The rows of a group lie close to one hidden flat surface of 13 dimensions, which passes through zero. Surfaces can cross.
Some rows, each with its group after it:
[ -3   9 -23   6  -6  25 -13   7   1 -16 -26   3   5 -10   7   1   4   3]	(2)
[ 11  -3   3  14  -3   8   3  15  22 -33  10  -9   4   0 -21  20  13  14]	(3)
[  6  -7  17   0  10  -8   9  -3 -10 -31 -15  15  38  21 -15 -22  24  10]	(0)
[ 33  11  11  16  22  -8   8   6  -5  20   1  12  -8 -15   9  -2 -22  -2]	(1)
[-17 -31  -7  23 -18 -20 -23   9  14  -6 -13   9  -8   5   8 -42  -5 -18]	(0)
[ 17 -16   3 -16  13  -5 -25  18  44  38  -5 -12  10  24  -5  27  -8  -3]	(3)
[-22 -17   3  16  12 -24  21 -30 -14   1  -5   9  -3  16  26  -4   1  21]	(3)
[ -2  -9   0  32  -4   9 -11  -1   4  12  12  -8   9  28  29  -9 -22  18]	(0)
[ 28   1 -12 -37 -17  20  24  21 -15   0   9  27   5  12  20  17 -22   7]	(3)
[ 10  -4 -31  -5 -24  -9  -6  27  24   1  -2 -18 -17  -9  20  -4  -9  26]	(3)
[-15 -16  13  17  -3 -36  -1  -8 -31  -7 -17  34 -13 -11 -11 -16  22 -19]	(0)
[ -6 -11  -3  -5  -9 -10 -21 -21  -4  16 -13 -11  -4  -9 -14  30  21  -8]	(1)
[-12 -11  15  -9 -12  21  -1  16  10  -7  12   1  11 -15 -18 -16   9   2]	(2)
[  7 -10   3   6 -11   0  -4   6 -12  -3   0  12   2 -11  15  -8  -6 -13]	(3)
[ -5   4  12  -7  -6  -3  -1  -7 -12  -5   2  10   0  17   5  41  14 -21]	(2)
[  3  23  -3   0   1  17 -25  21  -5   9  -3  -9  15 -15  -1 -19 -16 -15]	(0)
[-19   9  -6   1  17 -12   5  -1  12  19  -3  10 -27  -1   2   4 -17 -20]	(1)
[ 11 -32  16  45  23   0   8 -30   0   0   1  -2  11  11 -14   2  11  31]	(1)
[-36 -10  27  13   2  18   4   1 -17   0   8  34  -2 -12 -25  -9   9  -8]	(1)
[ 19  23 -31 -20 -10 -10 -20   9 -25  13 -21  20   1  -9   3 -10 -25 -30]	(0)
[ 23  11 -11 -37  -4 -40   7 -12  -6  22   3   7  13  23  10   0 -25 -19]	(3)
[ -8 -15 -12   3   8  -6 -12   5  -6  -2  -4  -5  15  27  -4 -11   1  12]	(0)
[ 17 -50 -21 -10  15 -14  -5   9  13  -1 -14   4 -19 -11 -23 -20   6  -7]	(2)
[-19 -12  10  -2   4 -19 -25  16 -11  37  -3  -2 -17  -1  17   8   7   2]	(3)
[  1 -33  32   5  -5 -32  19 -13  33  -6  32 -14  25 -12   3 -18  -9  17]	(3)
[-23 -15 -13 -43  24  39  -6  12  -4  30   6 -14 -15  16  -6  25   8   7]	(2)
[-24 -29 -23 -14  12  22  26  19   1 -17  12  11  -5   8  25  16 -13  24]	(0)
[ 11 -32   1  15 -14 -29   1   0 -10  20 -10  36   0  -3   7 -10 -12  14]	(1)
[-36   3  41  11  26 -34   6  11 -10   7   7  25   5  19 -11 -19   9  -9]	(2)
[ 23 -35  -8   1   0 -11  -3 -26  31  -1 -22   4 -13  21 -26  -8  11 -15]	(2)
[-35  30  22  15 -11  11  -2  -6  25  11 -13  19  12  -3  -4 -22  -5 -12]	(2)
[ 24  32  -5   2  26  -3 -10   0   4  16  -6 -27   8  -8 -19 -26  -4  13]	(2)
[-30 -25  -4  13  13  22  -7  -8   6  -1   2  11  -7 -10 -10 -32 -13 -27]	(3)
[ 22  -3  16  -5 -47  -3 -29  19  40  10   3 -18 -13 -12  18 -13  -1 -32]	(1)
[-16 -10  -4 -13   7 -14   3 -22  -5  37  -4  -6  -3  25 -16 -32   5  22]	(1)
[-23  19 -13   9   1  12  -6   9  11   1  11  -6   6 -21 -12 -31 -25  -9]	(1)
[-10   1  -2  20  26  -7 -11   5  12  -3 -13   1  -9   5  -6  27   9   4]	(1)
[  8 -17 -33 -17   7 -52   0  -1  13   8 -32  -1 -14   1   8 -14   0  13]	(2)
[-15   4 -11   1  -7 -13  13 -12  31  17   1  21   8 -11 -38  24 -13  15]	(1)
[ -2  15   6   6   9   6  -9 -17 -33   7 -11  -1  13 -10  -3   0  10   6]	(0)
[ -1   1  14  27 -13  26 -15   7  19   9  -6  20  -2  -9  12   2 -16 -24]	(2)
[  7 -13  -6  11   4  13   9  -1  -1  -9  16 -12   5  -5   3  17  -4  26]	(1)
[ -5 -13   8 -20 -18 -12 -11  -7 -17  10  12 -14 -17   6  -7   3  22  -9]	(3)
[-31 -17 -15   1   6 -16  24 -58 -28  24  21  12 -11  30 -18   3 -16  -2]	(0)
[ -1 -19  32  -3   9 -20   5  -7 -15   9  14   4  17  15  10   6   6   3]	(3)
[-19  14  -5  15  33   2  -7  -8 -27  13 -21   3   2   9  22   5   0  21]	(3)
[  6  -4 -20 -16 -14 -23   1  10  -1  20  -7  11  -8  11  21 -31 -22   9]	(1)
[-27  13 -30  14   1 -12 -14  28 -26  -8  -5   7  -9 -10 -11 -36  -6   8]	(0)
[  3 -15  -6  -5  15  16  -9   1   7   7  -5 -10  -9  -6 -19   5   7   0]	(2)
[-16  32  -3  -1  16 -14   2  19  -3  -1   2 -14  -3   3 -17  17  13  26]	(3)
[-12  -3  11  10  -9   1  -7   1   9   9  -4  12  -2   8   8 -20 -10 -17]	(0)
[-24 -33  10   6   0  19 -28  10   9  10 -10  11 -18 -14 -10   9  16 -30]	(2)
[-25 -11 -39  -7  -4  -8  21 -24 -13 -32  16  -9   7  -4  12   1 -18   5]	(1)
[ 18   9   0  21  -3  -2  -4  13   2  -5  -1  13  -6  29   4   1 -11  -8]	(0)
[-24 -11   6   9   2  -2  -6 -15  -6   0   1   0 -14 -11 -14  16  16 -12]	(2)
[-32  16  16  10  29  46  36 -25 -12  -2  15  16  -6   6 -14  14  -2   4]	(0)
[ 16   3  23  17   1 -16   2 -18 -11 -10   5  -8  10  -9   7  19  13   6]	(3)
[ -6   6   4   3 -11   0 -10  -7  14  17  -8 -15 -13 -10  13   0   5   3]	(0)
[ 18  -8  24   8   5  -9   8 -18  -9   4  -1  10  -2   2   0   3   6  -9]	(1)
[-12 -20 -14   5  12   2  12 -11 -28  -8   4  10 -14  23   0  -9   1   3]	(2)

New rows. What belongs after each?
[ -3   5 -24   5  33  -2  24  -2 -22 -18   1   0  -5  15  28 -21 -25   8]	(1)
[-10  -8   6  43  -7  -7 -11   6  -2   3   6  10 -13  14  13 -15 -12  -5]	(0)
[-24 -37 -12  -6  11  19  -9 -13  11  -7 -11 -19  10   1   8  -5  15  15]	(0)
[ 35   5 -16  26  21 -21   1  35 -35 -41   2  12  11 -37  18   8 -15  10]	(2)
[ 20 -11  12  -9 -13  -7  12   1   2  13   3  12 -20   3  20  17  -1  -7]	(1)
[ 12  -3   1   7  18  29 -22  13  16  28  -5 -13   4 -14  11  28 -12   7]	(3)
[ 28  27  -8 -28   6 -20 -32  -2  19  14 -14 -59 -13  13  16  -2  12 -17]	(1)
[ 33   7 -10   0 -23  -7 -19  -6   9   8  -3 -29   3   5  13 -12  -5   2]	(2)
[ -9  15   2  -3  15   9   4  26 -12  12  18  10  -9  11  -6  21 -12  -5]	(0)
[-10  20 -10  -3  17  19  -1  20 -17 -11   8  -6  -9 -21   9  17  -5 -10]	(1)
[ 23  -3 -21  -8  -5  15  -1 -11   5   6  -3  24 -15   2   0  11 -35 -53]	(0)
[ -9  12 -22 -21 -17  10 -12  13   3  15  -7  -7   9 -21  32 -19 -21   6]	(0)
[  2 -28   4   9 -40 -29 -10 -15  40  24  -2   6   3   0 -11 -19  -8   3]	(1)
[ 20  -9  30  -4 -13   0   4 -26   6  16  -3  14  17  -3  12 -10  -2 -19]	(3)
[ -9  -5 -10 -18  17   9 -19  11  -7   0   2 -22  21   1 -22  -4   8   5]	(0)
[ 14  -8  -5 -11 -18  13  -7  31   6   6  14 -18  -3   2  20  -9  -7  21]	(1)
[ -5  12 -12   3  -3   8   9  10  19  16  -1  13 -12   4   2 -23 -32  -3]	(1)
[ 10   5  27  15 -27 -22  15 -19  26   0   5 -16   1  -1   8 -18  12  19]	(0)
[-50   9 -20 -30   5  27 -18   4  13   8  -3  -6  21  -6 -31 -51 -11 -21]	(0)
[ 25 -11  24 -16 -14 -20 -24  31 -11   1   8 -26   1  -8  19  10  27   6]	(1)
[-12  -3  -3   2   2  32 -17   7  -6  -2  -5 -26  -5  -2   2 -18  19  22]	(3)
[ 21   5  -1 -16  10  25  -6  20 -14  12  10 -10   5  24   7 -25 -11   3]	(2)
[-16 -14  12  17  -2  17  -2 -11 -34  17  -3  21  -8 -32  40 -22 -12  -4]	(3)
[-27 -13  -9  11  -5  19 -11 -21 -21  17   3  -2  -5  -8  -9 -31  -3  -3]	(1)
[ -1 -38  23  18   1 -20  16 -29  -3  -9  27 -13   7 -11  12   0   0   8]	(3)
[ 14  -1  14  20 -19  17  10 -18   4 -34  20  -8  13 -38 -37   9  12  -6]	(2)
[ 25   5  20  -7  -4 -16  26 -31 -11  -9   5  12   4 -10   4   4  -5 -23]	(1)
[-47   1   9 -14  13 -19  -6  -8 -12  24 -12  14 -14  13 -24 -16  18 -13]	(1)
[-11   9   8  17  25 -25 -15  23   4 -13   4  -6  12  -2 -17  -4   3  -2]	(3)
[  7 -20  -5  23 -26  21  -8   0   3 -40   3  -5  45  -3  -4 -19   3  23]	(1)
[  3   3   1   5  -1   3   1   2   3 -12  -8  14  16  -2 -12   3   3   2]	(1)
[-24   7  10  13  14   4  22  15  -6 -29  12  26  -9   0 -34 -18   7  -7]	(0)
[ 19 -17  17 -20 -15  -5  10  -7  17  10  13  -1   4  20 -10  -9   1  -9]	(2)
[-10   5 -28 -16 -19  16  -8  24  12 -39   3 -20   4  -6  18  32   4  -3]	(1)
[ 24 -22   6 -12 -19 -19   2  -9 -24  18   2   5  17   9   3 -32   3  26]	(1)
[  2   7  18   5  11 -11  50 -26  -3 -13  -1  25 -31  18 -19  33  26  10]	(0)
[ 12 -28   1 -39 -21 -53  -1   0 -16   0   8 -20  -3  35   2 -39  24  11]	(2)
[  4   8 -16  10  45   4  13 -42   7 -28 -17 -21 -12  28   9  39  13 -14]	(1)
[ 10  -1  13  16  24  -7   8 -12 -20 -33  15 -12  17 -25  -2  33   8   5]	(1)
[ 28 -26 -11 -11   0  37  11  11  -2  -4  -8  18  14  32  31  24  -8  25]	(3)
[  2  -3 -14   9  -1  21  -3  -4  -7 -15  -9  10  -8  -2  -5   0  -3 -20]	(3)
[  6  -7  -7 -33   1 -12 -11  14 -14  21  -1 -29   0  32   9 -11  19  41]	(1)
[-27   7  -7 -15  -2  -1  12 -19  20  25  15 -18 -43 -12 -27  14   6  -9]	(0)
[ -7  14   3 -17 -29  -8 -17 -30  15  27  -8  -8  15   4 -30 -58  -2 -20]	(1)
[-21  10 -39  15  33  15   8  15 -14  -5 -34  24   4  28  36  -8 -16  40]	(3)
[ -1   1 -27 -30 -20  -1   2  20  -8   0 -10  10  24  17  -8  -1   1  42]	(1)
[-12  26  19   3  20  30  14  31   2   2  16  16   4  29  -2  16  -8   7]	(0)
[-27  -8 -18   5 -21  -9  -4 -29  16  31  -3 -10 -31   1  20 -10 -14   0]	(0)
[ 12  10  -5 -32  21   0  18  21   7   1 -16  25  16   9  -7 -19 -12   4]	(2)
[  3   2 -13   4   1   6 -17  -2  -5  23 -17   7   8   5 -12 -22  -5  13]	(1)
[ 15 -27  -7 -24   4   1  -5 -19   3   7  -4   8  25  26   4  10 -11 -22]	(0)
[  6   1  14  -3   3  23   7 -19  16   6   0 -17  16   4  23  14   7  24]	(0)
[16 -1 15 16 17 10 14  9  3 -2  7 10 -3 -2  1 17 -3 11]	(1)
[ -7   8   4 -12   6  24  18  11 -28 -26  -2  20  28  24  -4 -21   9  17]	(1)
[-14   4 -29  16  19   2 -28  23  15 -10  -8 -31 -10   7  18  -7  -7   6]	(1)
[  7  -2  -4 -14 -11  20  10 -37   7  12   5 -29  -7  40   9 -48  -3   0]	(1)
[ 25 -16  -7  -5 -17   0  21 -29  -4   7  -1  12 -21  17  29   1 -15 -11]	(1)
[ 13   8  34  26   5  18  -5  18  45 -17   4 -25  -8  -3 -10   4  25   3]	(0)
[  7 -31 -33 -13  -3 -16  22  -8  -6  -3  26   2 -13   7  15  26 -31   0]	(3)
[  5   4  -9  -2   8  -3  -8   5  -6   9 -26   7 -16  25  13  27  15   8]	(0)
[ -6   0 -51 -11  26 -11   1  11  -9 -15   6  -7   2  14  -5  -8 -34  -9]	(3)
